The same things were measured in two ways. Each way mixes the same 11 hidden numbers, adds some noise and spreads widely along 7 directions of its own, which tell nothing about the thing.
Some things both ways: the first way, then the second way.
[ -1   4 -13  -9   2  11  -2 -10  -8   0   0  -9 -10  -5   2  16   1  -5
   5  -6  -2  -9  -9  20  -1 -10 -12   1]
[  4   4   4  -5   6  -7   2  -2  -5   6   4 -12   1  -6   1  -4  12   0
   6  -8  10 -15   1  -5   6   8  -7   7  -9]

[-10  13 -16  -4  -6  13   8   0 -15   2   3  -8  -1  29  -1   8  -3   3
  -3   3  -3  -3   1   2  -4 -22 -13  14]
[-1 -6  5  5 -3  4 -3  2 -7  0 -1 -6  1  9  2 -3 -3  0  4  0 -3 -4  1  0
 -3  3  1  2  9]

[  7  15   0  -5 -15  -5 -13  15 -13   9   6   8  10  -1  -9  14   5  -4
   0  12   4  -4 -15 -15  -7   7  -7   6]
[ -2   0 -11   1  -2   9   4   9   2  -6   0 -13   1  20   6   4 -16  10
  -4  10 -16  22   0  -9 -14   5  21  -1   5]

[  8 -10  -6   6   0 -14  -2  -6   6 -14 -10 -10 -10   7  -8   4  10   0
   8  -1  -2   0  -1   8  -2   5   3   6]
[ 12  -3   5   0   1   6   7 -10  -2  -3   4 -13   3   3  -5   7  -9  -2
  -1  -9  -2  -2   5  -1 -13 -11  -9  13   6]

[-2  5 -1 11  8 -2  3  1 -2  5 -1 -8 -4  7 -2  3 -6 -3  2 -3 -2  6  2  7
 -9 -8 -6 23]
[ -6  -3   0   6   5   3  -3  -6  -3   5   9  -3   0   1  -2 -11 -11 -15
  10  -7  15  -6  11  -7  -5 -11  -1   9   1]

[ 6 -5 -3  3  3 -2 10 -5  3 -8 -2 -1 -3  5  4  1 -3  5  0 -6 -7 20 -5  1
 -2 -7 -3 -5]
[  0  -5   3  -1   9   4   6   9 -13  -2   6   0   1  -3   5   6   7  -8
   4   5  -3 -16   9  -3  -3  15  -3 -13  -8]

[  3 -10   0   2  -4  -9  -4  -5  20  -5  -8   1  -3   3  -8  -5  19  -2
   4  -8   6  -5   7   6   3  17   6   4]
[  6  -9  16  16 -12   3  14  20 -16   5 -15  -3  -6  29   7  19 -16  -7
  -6  13 -18  -3   9  -6 -10 -14  12   5  10]

[  1 -11  -6  12  -9  -8  -1 -15  16 -18  -4 -16  -2   2  -6 -12  -5   3
  13  -9   7  -6  -3  17  10  13  12  10]
[-14  -8   5  13   2  -1  -5   5   1   1   1   8  -1   5  -6  -9 -10 -12
   8  -1  19  -7  10   1  -4  -2   9   4  -8]

[ -3   3  -1   0  -2   5   6 -10  -8   4  -2 -12  -3   9 -14  -1   3  -2
   2  -7   2  -9   3   8   0  -6   2   5]
[ 15  -5   5   1   3  -3   4   2   5   5  -7  -3   6   3  -2   7   4  -4
   2   0   1 -16   2  -1  -9 -13  -6  -1   3]

[  9  13   2  -8  -8 -15   1   3 -13   3  11   1   3   8  -6   7  -3 -15
   4   3  -1  11 -16  -4  -8  -5 -14   6]
[ 13   6  -2  -4  14  -2   2   0   5  -9 -14  -2   9 -10  -3  -9   3  -9
  10  -8  -1 -15   4   5  -8 -14 -12  -5   2]

[  9 -11   7  -2   7 -10   0  -6   6 -12  -4   1  -8   3   3  -2   3  -9
   1   4  -5  10   5   1  -6   0  -4  -6]
[ 17   1   3  -7   0   4   2 -13   3  -2   2 -21   5   1  -1   3 -11  12
  -6  -8 -11   6  -7   0  -5 -10  -7  15  14]

[  0   2   4  -8  -2  -2   6   7   1   6   8  13   8  11  10   3  -8  -2
  -6   4  -3  23  -5  -7  -6 -17 -18   3]
[ 11   1  -1  -7  13   4  15   5  -3 -16 -10  -1   2  -2   8   8   3   6
  -6  -6  -9  -2  -6  -2 -14   2   7   0   3]

[-3 -2 -9  5 -7 -6  3  3  2 -6  2 -3  2 15 -4  1 12  5  2  1  1 -6 -2 -4
  6  3 -7  8]
[  7   5   4  -4   7   7   9   5  -2 -13  -8  -8  10  -2   0   3   7   4
   2  -2  -7   0   3   4  -9   1   4  -4   4]

[ -1   3   9  -6   4   6  21  -7  -7   2  20   7   8  -9   8 -12 -16   0
  -2  -8  -3  15  -6  -9  10 -10  -8 -21]
[-2  1 11  1 -2 -2 -5  4  4 -1 -6 -7  0  7 -6 -1 -2 -1  7 13  7 -1 -1  8
  6  4  2 -1  1]

[ 13 -14   3 -10  -4  -2   2 -12  13 -13   0   9   1  -3   5   1  12  -6
   5   0  -2  13  -1   3  -7   8 -11 -11]
[ -6  -5   5   3   6   8  -7  -5   0  -1   7   3   1   2   5  -7  -7 -10
   3  -4  19  -6   1  -3  -1   4  -1   7  14]

[ -2   2   1  -9   7   0   5  -4  -2   6   2   6  -2 -13   3  10   0  -1
  -2   2  -2   2   6  -1  -1 -16 -13  -9]
[  9  -4   8   3   2  -2   4  -5  -6   1   1  -8 -14   6  -2   9 -14  -9
   3   3   1  -6   3  -1  -7  -5 -12  13   3]

[ -8   3 -10   3 -14   4  -1   4   2  -4  -2   0  12  13   2   2   3  10
   0   6   4  -5   5  -1  -4   1  -5  16]
[-3 -1 -3  0  3  8  0 -2 -4 -8  5 -5 -2  7  3 -3 -5 -3  1 -1  4 -2  0 -4
 -6  4  2  7  8]

[ -8  26  -6 -10  -9  11  -5   9 -30  12   6  -5   4  -5  -7  10 -10  -1
  -3   7   4 -20  -6  -5  -1  -7   2  -1]
[  5  -6   3   0  -2  -3   2   8   3  -2 -19   3  -3   9  -8   1   1 -13
  14   6   1 -18  -1   4  -7  -8 -10  -7  -7]

[  6  15   7   2   1   1  -2   9 -12  11   0  -2  -2  14  -6   0  -3  -8
  -5  -4  -4   8 -16  -1  -9   9  14   8]
[  6   0  -1  -5   5   3   4   5   8 -10 -11  -4  11   4  -3  -1   2   1
   2   1  -1  -6   0   3  -8 -10   7  -6   8]

[  0   9  -1   7 -10  -2  -6   1   7   7  -3   0   5   9  -6  -3   4   0
   0  -9   8  -4 -12   2   7  17  15   6]
[  3   6   7   3  10  -4   6  10  -8  -5   0 -10   4   3   1   1  -4  -2
  -6   5   0 -13  13   2   3  -2   8   1   7]

[ 13 -13   2   2  -4  -5  -9   2  14  -5   1  12   4  -5  -3   6  21  -4
   7   2  -3  -2  -5  -2  -2  14  -1   3]
[  3  -3   2  -1   6   7   6   0   8 -12   1   1  12   0   1  -2  -7  -2
  -6 -14  11  -4   6  -2 -12  -1   5   3  10]

[ 10   1   3  -3   9 -12  14 -24  -4 -10  -2 -15 -16 -15  -5  -4  -9  -8
   9 -13  -2   9  -4  13   4  -2   8 -22]
[  2  10   2   0  12   2 -11   2   8 -10   9  -9   0  -5   3  -4 -13  -2
   1  14   7   8  12   7   0   8   2  -2   4]

[  1   8  -1  -3  -6  -2   4  12  -7   8   7   7   9   1  -2   6   6  -1
   0   1  -6   7  -3  -5 -11  -5  -6  13]
[  8   8  -4  -6   3   8  -5  -1   7  -4  -3  -6   3   1  -3   0   6  -9
   9   6   4  -5   0  -3  -5  -2 -16   0  -2]

[ 11  -5   7 -10  -8  -9   2  -6   4  -5   0   8   5  -9  -4  -4   4  -5
  -2  -4   3  12  -5  -9   2   6   2 -25]
[ 19   1   4   0  11  -1   5  -1   4 -15  -8  -2   0  -2  -2   8  -4   1
  -5  -1  -4 -11  -1  10 -13  -8 -10   6  11]

[ -3 -11   2   1   2  -2  -1   9  23  -3  -4  15   3   8   6   0  14   7
   0   7  -3  -1  14   0  -3   0   4  15]
[  5  -3   4   3  -6   0  -7   3   1  -3 -11  -4  -6  11  -4  -1  -9  -3
   8  10  -8  -2  -5   8  -3   2 -11   0   4]

[  4  -5   3   0  12   5  -2  -4   7   8  -4   4  -7  11   7   8  -1 -12
  -5  -8  -7  15  -4  11  -8 -17 -11   6]
[ 10  -5   5   4   9  -6   8   1  -9   3  -3  -3   2  -4   3   2   3   2
  -4 -12  -3 -19  -1  -2  -4 -10   0   9  -1]

[  4 -16   7  -7   6  -9   9  -5  15  -5   6  13   0  -7   6  -5  11  -7
  -2  -3  -1  14  11  -9   3  -4 -23 -15]
[  8   4  11   7   6  -5 -11  -1  -8   7  -2  -8  -1  -8   2  -8   3  -8
  13   2   0 -13   7   7   6  -4 -15   2   6]

[ 0 -2  2  9 11 -9  1 12 12  8 -1  9 -3  9  1  7  8  4 -2  2 -5 10  3 -3
 -5 -7 -7 20]
[  6   5   1  -3   7   5   9  -2  -6   1  10 -19   2   2   5   5  -9   5
  -2  -2  -7  12   7  -9  -7   4   5   5   3]

[ -5  -4  -3  -1  -3   5   8  -7   1  -7  13  -2   5 -21  -1 -11  -3   2
   8  -6   4 -15   6  -3  16   3  -3 -11]
[  0   9   6   0   1  -3  -4   3   7  10  -2 -11  12   0  -3  -7   5   6
   7   1  10   7  -2  -1   9  11   3  -1  -7]

[  3  -6   7   0  -5  -6  -5   4  20  -7  -3   8   2   2   7 -21  -9  -6
  -6  -9   6  13  -1  -4   8  18  16 -10]
[ -4   3   7   9   2  -1  -6   6  -3   7  -9  -4   1   6   1  -5  -3  10
   5   9  -5  12 -10   5   6   5  12   5  -3]

Other things, the second way, with their names:
<37>: [  1  -2   6   9   0  10   1  -5   4  10  -6   6  -4  13  -3   8  -7 -10
   6   5  13  11  -8  -9 -10  -5  -4  14   2]
<306>: [  5  -8   3   1 -11  -1  -2   0  -9 -12   5 -23  -7  13   3  -4 -12   3
  -3  -4 -13 -14  11   4  -6  -8  -1  10  19]
<411>: [ 6 -9 11 -1 -2  0  1  2  8  7  1 -5  6  4 -2  7 -8  2 -1  3  4 -2  0 -1
 -1  0  1 -2 -1]
<485>: [ 0  3  6  4  4  0 -7  3  1  2 -3 -3  4  1  0 -5  2  0  4  5  5 -4 -2  4
  5  4 -1  2  2]
<409>: [ 15  11  -3 -10   9   3   1  -4   2 -26  -6 -19  12  -6  -2  -7   3  12
  -8 -10 -12  -9  -1  13  -4  -8  -3   6  20]
<488>: [ -5  -9   3   3  -4  -3   1  11  10 -12 -12   3  -3  16  -9   0 -10  -5
   8   9   7  -4   2   8 -11   2  11  -7  -1]
<366>: [  5  -7  12   4   3   8   7  -4   7   1   0   3  13   2  -1   5  -7  -7
  -5 -12  17  -4   5  -6 -12 -14   4  10  10]
<422>: [  5  -4  10   2   2   8   7  -3 -13 -10   8 -10   6   2   4  -1 -13  -6
 -10 -16   0 -16  14  -2  -4  -9  -3  12  18]
<376>: [ -3 -12   9   6 -17   2  -6   8   3  -9  -8  -7  -5  21  -9   2 -11   0
   5  13  -5  -4   3  10  -6  -3   3   0   3]
<172>: [-13  -9   4   0   8  10   3   6  -3 -13   7   7   0  -4   4  -4  -8 -12
   6  -3  10  -2  13  -1 -12   6  12  -5  -8]
<59>: [  9   4   8  -6  14  -3   6  -5  -4   9   4  -6   4 -12  -4   1   6 -17
  10  -5  16 -23   9  -5   3  -4 -18  -2  -5]
<410>: [14  2 -1  1 10 -2 -2 -5  4 -5 -1 -7  3 -2 -2  2 -4  8 -5 -2 -6 -4 -4  7
 -7  0 -8  6  8]
<324>: [ 11   2   3  -4  13 -13   6  -2  -2  -6  -4 -13   2  -5  -7  -4  -4   3
  -2  -5  -3 -20   2  10   3  -6  -5   2   5]
<131>: [ 13   1   8   1   0  -6  -6 -13  -2  -8  -1 -18 -13   3 -12  -4 -15 -10
  10   2   0 -14   8  14  -4 -14 -25  14  16]
<481>: [ 20   4   8  -9  10   2  10   4   0 -10  -1 -15   9  -6  12  10  -4  13
 -12  -3 -15   4   1   2  -5   5   3  -3  13]
<114>: [  9  -2  10   5   5  -1   1   1  -4   2   2  -6  -5   4   1   7 -15  -7
   1   6   0  -6   8   1  -3   0  -7   4   8]
<116>: [ -6   2  -2   6   6  -1  -2   4  -3  -4 -10   1  -9   5  -4  -6  -6  -6
  10   7   0   0  -3   3  -4  -6   6   8  -9]
<480>: [ -5  -3   8   0   3  -3  -3  -2  -6   3   1 -11   5  -2  -7 -10  -7   2
   7   0  -1  -5   1   7   9   1   2   0  -1]
<458>: [  9   4   5  -5   9  -1   4  -3   4   0  -2  -6   0  -3  -5   4   0 -10
   6   3  12 -10   2  -2  -2  -4 -11   2  -1]
<311>: [ -3   3   2  -2  14   0   7   1  -6 -10  -9   2   5  -6  -9  -8   1  -3
   0  -8   6 -15  -4   7   2  -1   1   5  -8]
<367>: [ -1  -7   6  -3   0  -2   0   8   7   1  -2  -2   4   5  -3   0   0  -9
  10   6  11 -14   7  -1  -2   3  -1 -13  -3]
<219>: [  2  -5  -2   3   6   0   7   6   4 -13 -13   6   6  -2  -9   1   9   4
   6  -9  -3  -7  -2   7 -18  -6   7  -2 -15]
<17>: [ -4   6  -4   4   0   0 -19   8  -1   2   2 -10   9   3  -1 -19  -4  -2
   7   9  -5  -8   9   6  12  10  -7  -9   5]
<451>: [  0   1   5   0  -4  -1  -8   3   6  -7 -14  -3  -6   9  -4  -4   3   2
   7  11   3  -4 -12   9   3   2  -1   6   0]
<49>: [  4   3  -9  -9  24  12   5 -16  19 -18   8   3  12 -12  -5   0 -11   5
  -8 -14  16  13  -8   0 -18   4   5   7   7]
<126>: [ 1 -2  4  4 -2  6 -5  5 -8  2  3 -7  4  4  1  2  5  0  3  7 -7 -8  3  1
  2  5 -5 -1 -3]
<203>: [  5   4  -4  -1  15   4  10   7  -9 -14  -6  -1   0   0   5   4   5  -4
  -1   2  -6  -9   4  -2 -13  -5   7   0   4]
<187>: [ -4  -3  -2   4   6  -4  -6  -1   1   6   4  -1   0   0  -2 -10  -7  -7
   8  -2   9  -8   3  -3   0   0  -2   3  -4]
<312>: [ 21   2   3  -7  11 -10  17  -5  -6   0 -13 -13   1  -3  -6  10  11   7
  -2  -7 -11 -16 -10   2  -6 -12  -8   8   0]
<267>: [  7  -7  14  -1   5  -1  17   7   3 -17 -20   5   6   5  -3   1  -4 -12
  -1 -12  12 -21   6   5 -13 -22   9   2  13]
<463>: [  8  -1   1   0  10  -3   0  -7  -1 -13  -1  -6  -7  -3  -2  -2  -5   2
   1  -4   1  -7  -4  10  -9   1  -5   8  12]
<396>: [ -6  -3   5   5  14  -4   4  -1  -2   5 -10   9   3  -3  -4 -10   1  -8
   8  -8  17 -11  -5   0   1  -7   7   5  -2]
<439>: [  1  -3  12  -2   2  11   2  -4   1   7   4   1   2   0  -2   5  -8 -13
   4   0  15   0   1  -7   0   2 -10   6  -7]
<170>: [ -7  -7   7   8   2   0   5   6  -4  -3 -14   8  -4   7  -5  -1  -9  -3
   6   0   1   1  -8   4  -5   2   8   5  -9]
<393>: [ -3  -4   1   7   2  -4   1   6  -8 -19  -3  -7 -13  11  -6  -4 -18 -10
   7   7  -6 -11  16  12 -12  -3   2  -1  10]
<34>: [ 10  -5   3  -4   2  -5  -4  -1   5   2  13 -13   5  -5   0  -1  -5  -4
   1  -4   5 -19  13  -1   0   5 -14  -5   2]
<148>: [-6  1  2  0  3 11 -5  9  1 -7  4  0 10  3  7 -9 -8 -9  2  1  8 -1 11 -4
 -1 12  4 -9  9]
<171>: [ -9  -4  11   2  -5  10 -15  -6  -2  25  19  -7   1   8   4  -5 -13 -16
   8  10  22  -2   4 -16  18   8 -10   6   5]
<420>: [-5 -3  0 -4  3  4  3  2 -4 -7  3 -8 -2  5 -2 -1 -2 -7  7  6  4 -7  7 -2
 -5 -1  5 -3  0]

Some of these things the first way, each followed by its name:
[  2 -19   4  -9   5   4  10 -20  12 -18   3   1  -3 -18  13  -8   1  -4
   6  -5  -1   5   8  12   3   4  -8 -19] | <451>
[  4   4   7   1  22  -4   3   8   5  11  -9   7 -15   2   2   8   7  -1
  -7  -1 -10  12   4   2 -10  -3   8   5] | <131>
[ -7 -11   0  12   3   4  -3   6  -2  -1   1  -3   7 -18   0  -8  -6   8
  -5  -1   2 -13  11 -13  11   0   0  -7] | <219>
[ -7  -3   2   2  -1   8   3  -3   0   2   9   4   7  -8  -3   3   6  10
   7   7   3 -21   3  -1   9   0  -3   5] | <488>
[ 13   0  14   5  10  -6   8   0  -3   1   1   8   3 -13   3  -3 -14  -1
  -4  -1  -8  26  -1 -15  -7  -4   7 -16] | <49>
[  0  -4  -1  -3  -5   3   1 -11   1  -1   5  -3  -1  16  -7   8   6  -3
   8   2  -1 -12  -7  13   4 -14  -3  10] | <411>
[ -7  -1  -1  -2  17  14  -4   0   1   9 -15   3 -11 -10   3  12  12   6
  -9   2  -3 -13  17  -1  -3  -4   2 -10] | <463>
[ 10  -3   2   5  -6  -7   5  -7   3  -8  -1  -8  -2  11 -10 -13  -2  -8
   4 -13  -1  12  -8   6  -1   7  12   1] | <366>
[  9  -1   1   4  11  -1   2  -3  -1  -7  -8  -4 -10   6   4   0   5  -8
  -3  -5  -9  11   0   3  -8   7   4  -6] | <409>
[ -3   1  -5  -1 -18  -5  -4 -14  -3 -17   0 -14   6 -10  -8  -8 -12   1
  10   4  14 -17   4   3   8  10   3  -5] | <187>
[ -2  -1   0  -6  -5   8  -2  -4  -1  -2   3   5   7 -20   1  -6   3  -2
  -3  -3   6 -12   8 -11  10   9  -1 -25] | <485>
[  4  13   5  -1  -2  -2 -21  14  -1  10 -20  -1  -9   3  -5  -2  -3  -6
 -13  -7   5   3 -14   2  -5  28  34  -5] | <312>
[  7  -2   4   2  10  -3   3  -6   1  -8   4  -2  -7   3   8  -2 -10  -7
   0   0  -4   9  -9  -1   5  -1  -2  -9] | <480>
[  1   6  -5 -11  -5  11 -11   2 -21  -2   0  -5  -1 -12  -2   7   2  -4
  -6   6   2 -16  -1  -9   0   7  -7 -22] | <306>
[  5  13   6 -15  -7  10   8   1 -17   3  14   9  12 -18   4  -7 -15  -8
  -5  -3  -2  12  -3 -14  -3  -2  -1 -25] | <171>
[ 21   1   7   0   4  -8  -3   2   7  -2   8  14   4  -3  16   4  -9 -14
   0  -6 -10  35 -29  -3  -4   5  -5  -8] | <311>
[  7   0  -3   0   6   6  11   0  -6   0   4   2   0   7   6   1  -4  -4
  -6 -11 -13  24  -6  -4  -5 -16  -9  -8] | <126>
[ -8  -8  10  16  13   5  -7   6  27   9 -10   8  -1   4   8  -9   2   2
  -6  -4   2   0  14   6  -2  14  15  21] | <396>
[ -1   9 -12   5   3   8  -6   5   1   0 -11  -5 -10  10  -4  11  16   1
   4   0  -7 -17   6  12 -10   5  16  22] | <148>
